The rows of a group lie close to one hidden flat surface of 6 dimensions, which passes through zero. Surfaces can cross.
In the rows, zero is written as 128.
Known rows, each followed by its group:
[132 169 117 122 125  52  89 146 153  78  89 149  98 165 158  83 139  96] : veken
[107  68 116 105 111 195 135  98 103 169 130  81 111  78 104 179 157 199] : telid
[126 126 143 114 128 193 202 132 138 156 111 103 203 121 133 134 115 128] : veken
[127 148 124 144 151 167 174 136 134 145 132 131 178 139 115 160 117  84] : Zama
[116 164 119 126 150 120 117 137 160 143 101 113 119 151 149 133 132 146] : telid
[179  49 136 117 123 153 152 109 154 160  83 151 173 107  77  79 118  82] : Kovoz
[ 87 168 141 172 120 130 109 160 132 156 166 152 133 124 153 163 137 141] : Zama
[130 155 116 117 125 106 136 118 156  90  98 120 145 159 142 104 109  90] : Kovoz
[186  40 160 110 137 152 192 128 116 146  93 149 165 120  86  95 124 105] : Kovoz
[144 127 116 122 132 110 129 126 184 117  80 138 166 152 122  72 105  65] : Kovoz
[135 155 133 127 138 128  81 135 105 148 165 130  74 104 137 143 167 182] : telid
[151 129 151 125 134 161 186 155 124 154 117 172 199 107 112 108 143  53] : Zama
[148 101 126 127 129 105  75 116 148 140 119 138  86 123 112 101 137 142] : Zama
[141 161  83 138 156 134 116  90 173 118 150  91 119 173 100 134  81  75] : telid
[146 132 149 150 133 125 129 131 107 125 184 154 140 123 115 132 105 100] : telid
[135 129 139 139 132 124 128 136 117 139 143 139 124 128 126 129 127 142] : Zama
[154  63 154 163 147 158 176 120 143 172 138 127 184 151  87 134  64 127] : Kovoz
[127 131 100 150 153 148 115 116 166 156 127 115 123 149 105 147 120 120] : Zama
[121 143  77 109 151 137 147  99 153  89  94  59 111 177 123 147  96 125] : Zama
[107 164 155 103  66 129 152 114 107  92 160 148 202  75 165 100 117  58] : Kovoz
[ 94 122  86 141 141 107 117 101 154  88 110  71  87 195 131 166  85 160] : telid
[130  95 104 106 112 162 165 105 148 144  86 107 170 113 116 115 127  97] : telid
[162  61 123 130 152 170 149  96  87 145 172 106 112 114  55 161 106 128] : veken
[130 103 175 147 109 153 131 151 104 171 152 176 161  77 123 126 154 139] : veken
[113 100 154 197 129 133  82 164 141 212 161 187 123 106 109 155 146 150] : veken
[114 160 172  88  88 121 164 143  64  92 158 137 158  79 198 113 141 154] : veken
[118 175  82  85 106  95  97 112 146  94  75 112  94 124 147 101 166  91] : Kovoz
[124 116 136 107 118 134 135 123 105 125 140 123 134 107 126 127 135 127] : veken

New rows, each followed by its group:
[137 145 170 147 131  87 113 165  84 112 172 180 117 117 145 108 140 130] : telid
[ 81 182  82 123 112 149 136 132 161 129 100 125 169 121 143 140 149  51] : Zama
[126 116  87 101 114 111  73  90 166 122  93 107  85 125 117  99 141 113] : Zama
[130 122 132 100  98 110 107 116 106 100 131 132 110  94 138 106 153 119] : veken
[ 92 113 100 153 131 130 166 115 180 111  88  97 163 204 122 149  57 113] : telid
[142 166 141 172 168 166 123 128 137 172 218 137 152 125 100 160  91 106] : telid
[160 106 127 149 176 138 159 125 108 119 157 116 111 174  87 156  90 138] : veken
[151 217 139 137 161 136 113 163 162 173 144 166 156 121 142 103 149  94] : telid
[150  71 127  90  96 104 136 102  84  78 124 130  99  98 113  97 142 100] : telid
[165  74 116  95 144 169 161  89 125 139 117  99 135 122  80 126 110 116] : Zama
[ 80 148 131 145 133 153 128 155 150 179  96  99 120 142 165 174 148 228] : telid
[112  86 181 158 106 166 181 161 108 179 141 164 196  99 142 145 121 152] : telid
[154 118 133 131 152 106 122 161 112 121  89 148  78 150 127 123 177 163] : Kovoz
[137  92 160 202 152 140 104 168 133 197 153 187 131 126  97 150 129 143] : veken
[109 149 126 132 132 117 129 127 131 104 129 110 112 154 147 140 120 151] : Zama
[131  88 104  80  99 163 143 104 132 141  71  99 131  84 119 105 170 132] : telid
[ 68 166  85 141 111 174 115 119 155 161 142 110 149 112 122 183 140  91] : Zama
[168  76 129 123 134 121 114 124 129 142 119 165 124 108  82 100 147  84] : veken
[ 77 183 150 126  77  82 111 160 110  95 127 162 132 111 202 122 156 134] : Zama
[133 138 125  85  99 116 142 114 115  89 108 126 138 102 144 102 153  91] : Kovoz
[132 128 144 123  87 135  76 141 128 165 140 179 125  52 129 101 189 101] : Kovoz
[140 133 132 155 149 115 108 143 149 160 134 153 128 139 112 122 128 121] : Zama
[131 138 151 137 139 149 158 143 137 153 119 142 171 135 136 128 118 123] : veken
[149 115 163  87  84 105 135 131  80  91 132 164 141  70 148  72 169  99] : veken
[109 142 152 111  78 135 152 144 106 122 127 161 171  69 157 112 167  81] : Zama
[167  81 136 151 136 129 112 138 156 170  99 189 137 117  85  96 149  76] : veken
[176 116 131  93 137  99 167 115 104  63 108 129 129 142 123  85 120  85] : veken
[110 141 158 153 133 140 123 157 106 154 163 145 121 117 148 158 143 186] : telid
[118 163 150 136  91 106  77 159 127 141 142 193 124  78 160  99 181 108] : Kovoz
[140 136 147 143 138 172 182 150 125 165 128 173 208 101 109 131 136  48] : Zama
[119 138  85  96 132 142 112 106 150 136  86  82 100 125 127 133 152 152] : telid
[120 151 137 135 144  99 141 144 114 100 129 122 116 162 154 132 112 158] : Zama
[ 87 136 122 119 107 164 128 109 122 143 158  77 130 101 140 171 124 175] : veken
[108 135 151 170 117 148  94 151 128 187 173 172 140  84 123 152 151 124] : Zama
